The same things were measured in two ways. Each way mixes the same 11 hidden numbers, adds some noise and spreads widely along 6 directions of its own, which tell nothing about the thing.
In the rows, 128 means zero.
Some things both ways: the first way, then the second way.
[134 130  88 102 120 120 149 135  80 111 111  99 136 168 143 180 135  74
 131 105]
[146 118 131 125 137 125 139  40 114 139  98 168 117 100  75 183 116 120
 106 146 107 134 133  97 123 131]

[152 177 106 140 135 146 121 103 108 165 145 169 144 136 135 101 124 159
 149 132]
[140 179 102 164 171 187  88 159 109 104 147  94 102 154 122 121 154 134
 158 142 122  89 177 119  99 147]

[135 122 100  69 103 141 152 181 101  87 161 136  97 137 122 185  94  84
 151 107]
[139 193 155  89 106 165  92 182 178  23 129 166 104 145 113 118 162 126
  98 120 118 108 156 180 127 110]

[109 157 181 144 155 162 161  82 154 164 105 110 115 119 175  91  93 169
 132 216]
[141 139 160 103  92 155 117 147 150 125 151 118 150 117 113 151 153 135
  66 159 107 137 125 162 134 119]

[136 115 123 128  80 106 110 152 172 115 137 139 139 112 166  87 104 221
 155 141]
[150 122 105  83 125 168 146 153 111 131  92  68 173 153 173  73 106 145
 111 106 189 125  95 200 168 127]

[191 145 105  94 146 143 135 133  95 109  96 112 175 131 118 151 136  56
 116  75]
[ 84  81 159  84 147 126 184  94 118 207 115 116 107 128 159 135  87 113
 159 137 164 123 121  74 156 116]

[149 110  58  97 112 166  87 117 112 124 139 114 106 102 146 140 149  85
 108 101]
[141 124  82 118 143 144 126 115 115 112  71 127 105 129 148 111 103 128
 166  92 155 111 127 100 131 141]

[131 138 126 115 141 180 146 129 158 131 141 142  94  96 167 142  66 139
 139 185]
[ 94 151 152 176 139 132 121 178 167 103 170 138  88 126 128 127 174 133
 142 132 109 124 166 132  95 118]

[126 136 107 110 137 121 150 132 107  91  95  92 123 158 120 178 120  49
 127 114]
[174 199 159  71  75 166  82 148 173  47 119 160 118 124  99 143 154 124
  51 150 104 140 161 154 114 129]

[132 128  66  93  67 103 105 140 147 150 148 145 109 122 204 122  89 205
 183 159]
[ 87 100 128 103 117  90 116 197 138 119 123 127 100 123 118  95 116 119
 128 124 106 133 136 118 142 157]

[157 185 105 146 108 137  78 104  58 121  64 111 180 144 110  91 161  93
 131  95]
[123 157 147 143 116 164 149 137 140 111 154 119 123  97  95 119 171 134
 108 113 120 133 116 145 117 151]

[154 201 127 153 168 152 152 112  51 141  62 123 157  91 119 121 152  50
 113 121]
[125  97 117 127 142 105  90 162 180 125 126 114 123  98 112 109 145 115
 104 147  95 129 153 115 148 146]

[136 165 161 202 136 137 127 125 168 126  83 180 124  98 127  83  66 159
 142 182]
[151  81 106 154 117 128  91  99 149 109 140 116 131  91 120 143 132 142
 132 139  83 132 127 100 134 145]

[130 111  47 133 115  98  92 155 132 127 131 203 111  94 122 169 114 140
 147 118]
[116  64 110 103 110 112 120 137 121 121 101  93 152 102 165  90 101 131
 116 118 110 135 121 149 180 145]

[ 99 115  99 129 151  99 110 124 102 127 111 148  99 119  79 173 157  57
 117  96]
[135 198 102 113 125 201 106 103  97  59 101 156 116 142 146 180 136 153
 133 101 158  93 149 162 115  98]

[121 175 164 126 147 165 122 101 141 204 144 128 141 111 178  88 120 181
 132 229]
[174 130 154  71  78 143 135 153 139 141 102 108 143 116 111  95 122 105
  55 146  80 127 133 130 153 139]

[141 126  79 136 177 182 132  88  90 151 124 153 112 119 112 173 151  60
 102 118]
[163 101 138  63 114 140 106 111 147 139  95  93 153 114 143 110 103 116
  83 169 132 145 143 119 163 150]

[111 126 120 202 108  81  93 104 153 126  98 153 120 133 115  92 112 165
 141  82]
[114 104 165 141  93 113 127 146 140  98 171 139 126 114 102 138 150 142
  90 149  75 152 136 163 124 124]

[176 118 110  79 133 146 164 125 110 102 128  94 105 167 170 213  93  64
 134 147]
[159  60  96  97 105 140 101 101  88 156 124  69 175 114 113 135  91 135
  86 162  92 140 100 142 169 162]

[144 183 127 143 151 147 145 127 120 148  91 169 130  88 117 107 115 100
 153 156]
[153 162  88  76 139 188  87 117 145  81 100 123 118 131 139 134 129 141
 119 111 171 109 139 140 142 120]

[169 117 103 113 121 141 114 144 108  94 109 123 143 127 120 161 117  83
 120  84]
[127 107 124 111 152 159 136  90 110 153  99 119 111 130 155 144 104 139
 175 137 173 107 141  76 132 124]

[154 173 112 154  95 114 137 114 100  86  82 109 146 157 130  85 117 116
 155  71]
[121  71 182  64  75  92 115 221 186 116 164  85 166 137 124  66 120 114
  53 168  91 171  96 202 179 151]

[142  78 111  72 116 148 158 111 182  90 164  83 114 164 159 110 123 153
 119 115]
[147 155  89 163 135 147 111 100 115  96 147 113 143 142 132 139 121 139
 134 112 104 115 102 146 120 130]

[119 104 100 136 125 164 133 136 144 130 149 176 102 142 131 156  92 132
 134 165]
[ 96 141 153 162 130 101 128 158 162  96 162 120 126 108 122  93 158 131
 106 140 119 172 142 160 110 166]

[106 169 137  73 109 179 119 173  70 135 126 149 104  89 140 162  81 119
 155 214]
[130 137 125 125 108 147  92 210 161  72 140 102 155 115 131  86 164 148
 111 122 115 105 130 179 156 136]

[160 133 125 203 130  33 135 125 143 105  72 115 193 184 113 109 144 119
 122  48]
[122 209 132 144 164 202 153  78  68 121 113 145  97 152 122 178 147 142
 124 135 185 127 176 161  75 113]

[ 98 124 114 109 135  89 135 120 103 160 155 156  98 130 103 159 171 129
 171 110]
[150 114 104  77 121 104  87  70 157 115 118 178  99 113  70 183  97 118
 110 139  83 118 123  53 140 119]

Other things, the second way, with their names:
<537>: [177  80 128  88  98 123 147 115 120 170  96  84 180 160 173 107  69 125
  97 152 130 139  90 152 159 113]
<443>: [153  76 144  91  98 127 122 153 132 144 111  84 162 119 129  96 110 111
  69 159  82 139 126 166 171 145]
<12>: [104 178 142 132 132 131 111 179 166  81 149 149 104 135 120 125 155 130
 132 122 127 116 146 137 113 123]
<820>: [137 149  40 152 148 161  83 122  91  86 154  93 145 152 130 135 126 180
 141  97 131 101 121 164 134 110]
<368>: [137 107 104  90 163 170  97 110  83 141  70 111 116 139 136 147  99 130
 160 158 155  85 175  96 148 137]
<770>: [ 62 118 134 152 145  79 118 198 151 129 147 116 111 122 149 102 127 126
 166 132 128 136 132 104 122 168]
<780>: [129  70 123 156 142 123 108  99 139 128 146 102 166  90 105 134 133 136
 125 148  84 118 107 134 166 148]
<836>: [ 87  93 139  93 133  93 171 132 129 177 152 100 121 132 119  93  97 119
 113 124 138 161 101 125 151 143]
<805>: [ 72 121 181 148 116 111 217 166 102 197 160 111 116 154 145 115 110 117
 144 118 121 133  90 139 115 121]
<445>: [132  68 123  37  91  90 131 153 126 144  92 102 152 131 134  77  74 124
  80 134 126 148 114 141 188 136]
<714>: [149 189 110 150 165 195 144 121  98  85 102 124 105 162 146 101 144 144
 144 101 171 105 170 173 101 106]
<826>: [ 89  48 160 198 157  60 156 124 117 175 148 115 128 112 121 108 115 129
 172 164  87 139 141  93 127 149]
<567>: [115  81 142  53 126  93 133 224 145 169 136  58 139 163 128  30  99 115
  79 155 144 160 129 163 172 155]
<168>: [ 93 167 132 180 156  87 137 186 167 143 167 117  98 135 128  89 148 122
 150 127 125 139 141  94  87 154]
<385>: [119 170 146 119 111 147 119 165 170 114 137 143  75 113 120 137 154 103
 112 128 108 138 151  93  92 150]
<628>: [ 66 158 141 167 156 170 165 170 127 152 145 101 120 117 182 124 170 150
 165 104 185 108 143 146 116 114]
<507>: [122 206 145  82 125 190 104 206 150  96 143 109 110 157 127 123 162 134
  98 144 182 129 146 170 106 150]
<791>: [137 138 118 118 116 148 106  68 111  99 117 158 116 125 129 192 106 143
 142 137 127 120 128 100 114 121]
<222>: [126  64 135 177 149  84 160 109 124 190 124  96 145 107 131  98 119 119
 118 151  85 141 147 116 138 130]
<488>: [100 110 150 134 153  81 153  99 167 155 103 171  93 117 127 142  98  90
 165 128 112 121 112  59 128 138]
<435>: [170 120 124  51  87 128 112 153 169 121  78 103 131 121 165  74  94 103
  93 129 118 132 130 100 162 145]
<784>: [159 169 149 117  80 163 132 142 141  97 159 111 135 124 115 112 151 122
  60 124  67 134 132 170 128 119]
<390>: [155 162 107 129 152 168  99 116 138  93 115 120 112 128 126 122 135 141
 161 132 164 114 142  93 108 156]
<172>: [130 150 126 159 147 134 158  92 123 117 131 126 136 130 124 118 137 127
  95 120 132 157 128 187 115 128]
<651>: [137 159  61 152 172 168 103 102 114  80 129 111 134 154 137 128 130 161
 149  98 185 126 113 178 116 131]
<36>: [116 173 181  78 113 178 168 177 134 132 130 116 106 163 160 103 140 121
 102 126 154 115 159 167 132  88]
<355>: [132 152 146 154 113 125  93 152 181  67 183 169  73 135  84 149 156 132
 141 136  69 122 143  93  89 123]
<225>: [159  44  98 118 102 110 100 101 122 140 124 101 174 102 111 140 105 141
  80 144  60 129 111 146 181 115]
<766>: [ 59 194 128 144 163 161 138 214 144 141 173  86  89 137 156 101 172 134
 143 110 181 131 154 143  98 150]
<260>: [155 137 144 150 125 147 149 116 148 138 134 114 139 145 150 129 125 122
 128 136 122 128 106 136 113 119]
<759>: [107 172 135 175 143 167 132 124 132 121 166 116 146 110 132 161 174 154
 122 132 146 126 130 161 106 126]
<46>: [150 144 110 141 147 162 156  69 112 147 130 135 118 157 111 169 111 127
 132 112 133 119  87 135 110 104]
<477>: [166  82 100 125 138 123 114 116  98 146  97 111 125 144 120 114  91 139
 156 146 101  95 147  79 143 122]
<117>: [170 117 109 122 120 115  74 122 164  90 110 169 101 124  91 155 123 122
 126 143  63  96 154  76 126 110]
<532>: [140 199 120 123 110 132 100 154 168  66 165 151  92 131  86 119 151 127
 102 111  82 125 141 109 100 133]
<441>: [ 56 185 161 156 140 151 191 160  93 125 169 138  88 163 150 134 146 149
 158  96 169 131 136 167  86 102]
<547>: [174 124  90 150 110 169 126  77  88 127 136 102 157 112 108 151 125 148
 117 112  71  94 102 125 144 115]
<100>: [107 122 115 141 133 152 147 143 125 142 138  79 176 136 191 117 128 154
 126 109 167 123  93 199 157 105]
<797>: [150 160 146 150 114 130 153 120 151 114 170 118 150 112  77 104 162 133
  60 121  84 149 116 176 126 125]
<438>: [144 113 161 109 119  79 121 113 135 153 116 149 118 131  94 136  95 118
 124 184  92 133 150  49 118 143]
<226>: [102  79 150 154 127 112 176  88 107 175 152 130 101 112 113 147 113 127
 148 129  91 137 116  86 123 126]
<235>: [ 71 135 152 129  87  74  92 201 180  82 176 145  95 107 127 125 138 125
 128 136  81 157 129  97 110 172]
<824>: [ 86  58 128  96 147 109 154 135 116 211  78 114 116 123 169 137  73 108
 192 132 152  94 103  52 167 138]
<818>: [112  81 121 176 134 124 163 127 101 154 155  85 172 146 156 125 118 152
 123 123 123 140  84 213 142 104]
<400>: [125  98 164  96 104 121 165 149 157 147 108 111 159 125 162  99 115 127
 109 132 159 145  92 162 156 126]
<601>: [179  82  82  95 108 125 100  95  99 133  95  81 172 107 123  95  89 147
 103 141 101 122 130 103 171 151]
<48>: [170 162  81 130 106 197 105  92 137  58 105 125 157  90 129 146 157 146
  88  79 117 110 107 187 146 121]
<740>: [131 135 130 128 110 103  89 163 174  52 113 177 107  97  80 118 157 132
 113 121  86 118 152 123 129 139]
<256>: [116  81 127 119 136  72 117 129 143 148  81 155  82 122 141 122  83  87
 159 143  66 103 167  39 141 130]
<794>: [130 155 120 173 137 143 117 153 149  98 140 131  94 125 122 123 155 120
 139 119  97 121 145 123  95 142]
<733>: [121  68 109 143 145 105 139  78  95 145 114 134 101 111 106 133 103 134
 148 127  94 126 152  88 135 122]
<71>: [105 155 171 157 124 138 161 167 152 106 149 142  98 129 131 108 155 119
 148 108 108 112 129 133 112 123]
<250>: [ 94 174 203 128 116 124 187 154 150 143 136 168  76 142 119 139 149  92
  92 140 119 157 156 145  82 116]
<263>: [140 166 176  79  81 152 126 159 185 101 115 148 106 112 137 130 145 108
  94 137 120 132 137 113 119 134]
<588>: [146 149 128 142 117 117 124 131 152 128 141 135 104 130 117 132 124 138
 146 136 127 138 124  62  88 144]
<678>: [104 122 160 138 117  58 146 116 199 156 146 157 113 103 124 138 117 102
 106 142  96 166 117  74 111 138]
<330>: [168 152 101  99 133 187 139 118  93 131 112  67 153 162 158  90 103 140
 123 118 172 123 110 163 138 138]
<151>: [159  83 111 149 144 123 131 142  97 160 103  81 157 134 121  87 109 121
 120 145  88 107 132 141 154 140]
<468>: [127 116 118 157 170 142 147  91 117 147 125 146  89 134 103 149 125 120
 161 117  98  88 146  91 127  95]
<621>: [148  92 115 165 119 121 142  77  96 112 156 121 163 121  72 140 130 156
  80 132  91 161  93 205 130 126]
<607>: [191  50 106  95  94 122 106  79 146 137 106 104 191  96 114 135 101 144
  84 149  89 127  90 127 184 117]
<143>: [ 93 135 105 165 166 118 118 191 128 143 140  77 114 136 159  80 129 121
 163 126 131 121 143 117 119 171]
<213>: [141 139 135 139 107 162 101 177 158 106 148  84 166  99 139 106 167 136
  98 137  95 108 132 164 151 139]
<774>: [ 88 124 201  82  96  99 168 196 166 170 111 138  85 120 147  96 122  93
 117 148 127 142 153  77 124 141]
<401>: [130 108 148 118 115  98 142 187 131 127 119  96 158 139 118  62 116 114
  86 142 105 150 114 187 150 163]
<110>: [166  67 159  80  68  96 137 117 141 124 113 120 167 133 124 111  80 110
  68 157  70 153  87 159 169 129]
<447>: [103 121 143 156 142 136 117 133 101 119 152 118 120 130 119 146 135 145
 140 162 117 131 157 138 115 144]
<693>: [ 96 167 108 139 134 156 114 166 152  86 141 139  97 123 137 134 158 136
 139  90 129 103 136 146 121 116]
<90>: [103  74 137 194 164 101 167 133 118 173 141  97 150 146 155 114 112 136
 172 138 134 130 100 149 129 124]
<489>: [115  63 164  71 124  76 108 120 151 174 113 133 135 127 131 148  73 124
 156 195 135 124 125  32 158 144]
<249>: [ 92 165 132 164 170 166 143 194 137 127 148  88 123 154 170  97 156 135
 157 117 170 108 137 175 118 129]
<216>: [ 92 122 116  85 157 139 140 111  75 167  92 129 104 155 147 157  77 136
 180 138 194 109 131  77 128 138]
<289>: [107 155 184  97 105 112 149 144 167 135 151 144  90 143 136 125 115 106
 122 150 131 158 129  92 100 142]
<331>: [ 89 110 179 105 112 123 152 201 139 171 128  74 162 125 186  85 129 119
 103 159 143 139 139 165 159 141]
<214>: [ 91  93 114 166 141 104 187  79  68 177 119 140 125 124 112 164  97 141
 153 107 134 138  85 128 116 126]
<360>: [153 191 128 105 125 140 111 144 183  92 120 154  75 141 118 116 127 104
 139 116 124 116 134  71  96 143]
<715>: [115 155 140 112 127 135 157 170 135 126 122  98 134 163 165  83 109 118
 125 119 174 152  93 173 122 158]
<763>: [ 94  90 191 173 115  82 161 116 175 153 160 148 130  91 130 144 149 129
 125 154  91 149 134 106 122 112]

Some of these things the first way, each followed by its name:
[152 106  77 129 149 140 120  64 145 132 137  97 113 130 163 131 169 118
 107 106]  <385>
[160 140 166 141 169 244 135  99 163 184 157 127 117  98 135  83 102  76
  71 164]  <714>
[122 120 161 160 120  87 140 130 183  78  96  80 150 137 135  85 120 158
 115 107]  <537>
[149 143  93 145 125  95  79 122  64 175 152 164 135 124  89 171 191  99
 157  47]  <567>
[138  84 123  97 133 169 132 101 115 125 137  92 116 145 131 131 150  88
  80 111]  <770>
[104  74 168 135 147 160 142 137 159 104 132 123 110 117 121 147 102 141
  89 144]  <763>
[149 148 112  94 101 101 124 148  72 107 113 114 156 126 141 135 144 137
 133 114]  <824>
[166 175 146 139 146 169 151 120 130 109 106 103 136 127 143 109 102  77
 110 155]  <794>
[108 195 115 124 130 130 124 134 136 169 110 188 112  67 153  95  95 176
 187 215]  <693>
[112 156 106 122 150 115 123 120  79 128  81 123 109  92 122 174 136  65
 132 120]  <225>
[117 119 151 159 127 130 129 107 191 141 145 146 117 120 156  83 110 215
 132 183]  <263>
[119 146 159  93 141 132 136 178 100 120 132 123 153 132  96 177 135  90
 137 165]  <168>
[111 164 105 150  86 119 117 144 107  85 102 134 136 131 132  96  96 166
 157 113]  <90>
[140 125  80 162 135 120 109  75 112 148 138 135 116 130 142 121 160 144
 112  85]  <443>
[148 115 120 124  83  74 126 158 174  85 160 124 163 159 129  85 142 212
 166  89]  <360>
[152 165 146 164 108  45 141 131 121  68  86  89 175 167  98  82 162 126
 154  43]  <46>
[111 159  74 124 116 145 119 111 147 135  98 154 115  75 177  87 106 179
 158 198]  <48>
[159  90 146 120 171 129 126 102 152 123 152  93 135 145 103 148 171  77
  80  76]  <784>
[110 128 110 100 141 155  77 132  99 179 127 159 126 103 112 174 135  97
 127 167]  <601>
[127 150 101 119 128 137 125  94  82 141 124 120 113 147 140 151 151 113
 158 128]  <507>
[130  69 137 107 103  99 138 131 152 105 163 103 130 148 129 109 153 174
 118  72]  <12>
[131 118  17  78  88 142 102 120  89  71 129  95 115 168 135 164 152  81
 145  80]  <715>
[137 126 128 119 135 152 150 145 110 125 146 161  98 163 122 199  68  83
 134 156]  <447>
[125  88 186 105 156 166 150 142 132 139 185 151 100 109 126 171 118 166
 100 191]  <213>
[126 110 142 139 121  84 100 152 132 161 137 156 126 114 107 151 139 125
 137 119]  <445>
[171 152  96  95 122 132 119 127 107 142 112 124 164 141 129 133 141  87
 158  99]  <836>
[160 117 118 113  99 175 126 130 134 103 137 124 136 147 145 111 100 141
 132 130]  <390>
[151 106  35  94 108 154 113  76 105 167 158 128 112 130 194 126 136 160
 125  86]  <368>
[108 142 134 131 105  50 103 163 154 139 148 177 154 141  96 116 140 195
 194 130]  <532>
[102  39 118 103  85 128  98 144 117 130 198 124  76 124 131 166 150 155
 106  94]  <740>
[140  95 115 112  77 101 108  91 153 106  92  26 148 166 187  72 142 142
 107  83]  <214>
[135 145 149 114 152 171 158 139 114  64 114  83 126 143 108 153 116  55
 104 131]  <260>
[131 159 121  68 101 153 109 177 108 133 142 123 123 110 161 172  71 122
 159 170]  <477>
[106  91 132 151 136  80 120 123 148  99 105 135 131 100 101 112 161 170
 118  91]  <100>
[115 148 135 103 114 147 132 181  81  71  92 112 125 118 112 179  99  73
 134 156]  <400>
[116 151 163 161 180 128 132 136  78 145  96 159 151 114  78 164 144  78
  88 152]  <331>
[116 131  45 122  86 117  93 113  76  94  95 100 101 159 130 169 127  63
 158  61]  <621>
[154 155 181  83 102 102 137 179 135  91 123  75 170 171 142 138  86 120
 141 159]  <805>
[122 147  96 144 174 168 134  65 114 160 125  90 108 134 144 137 159  56
  93 121]  <250>
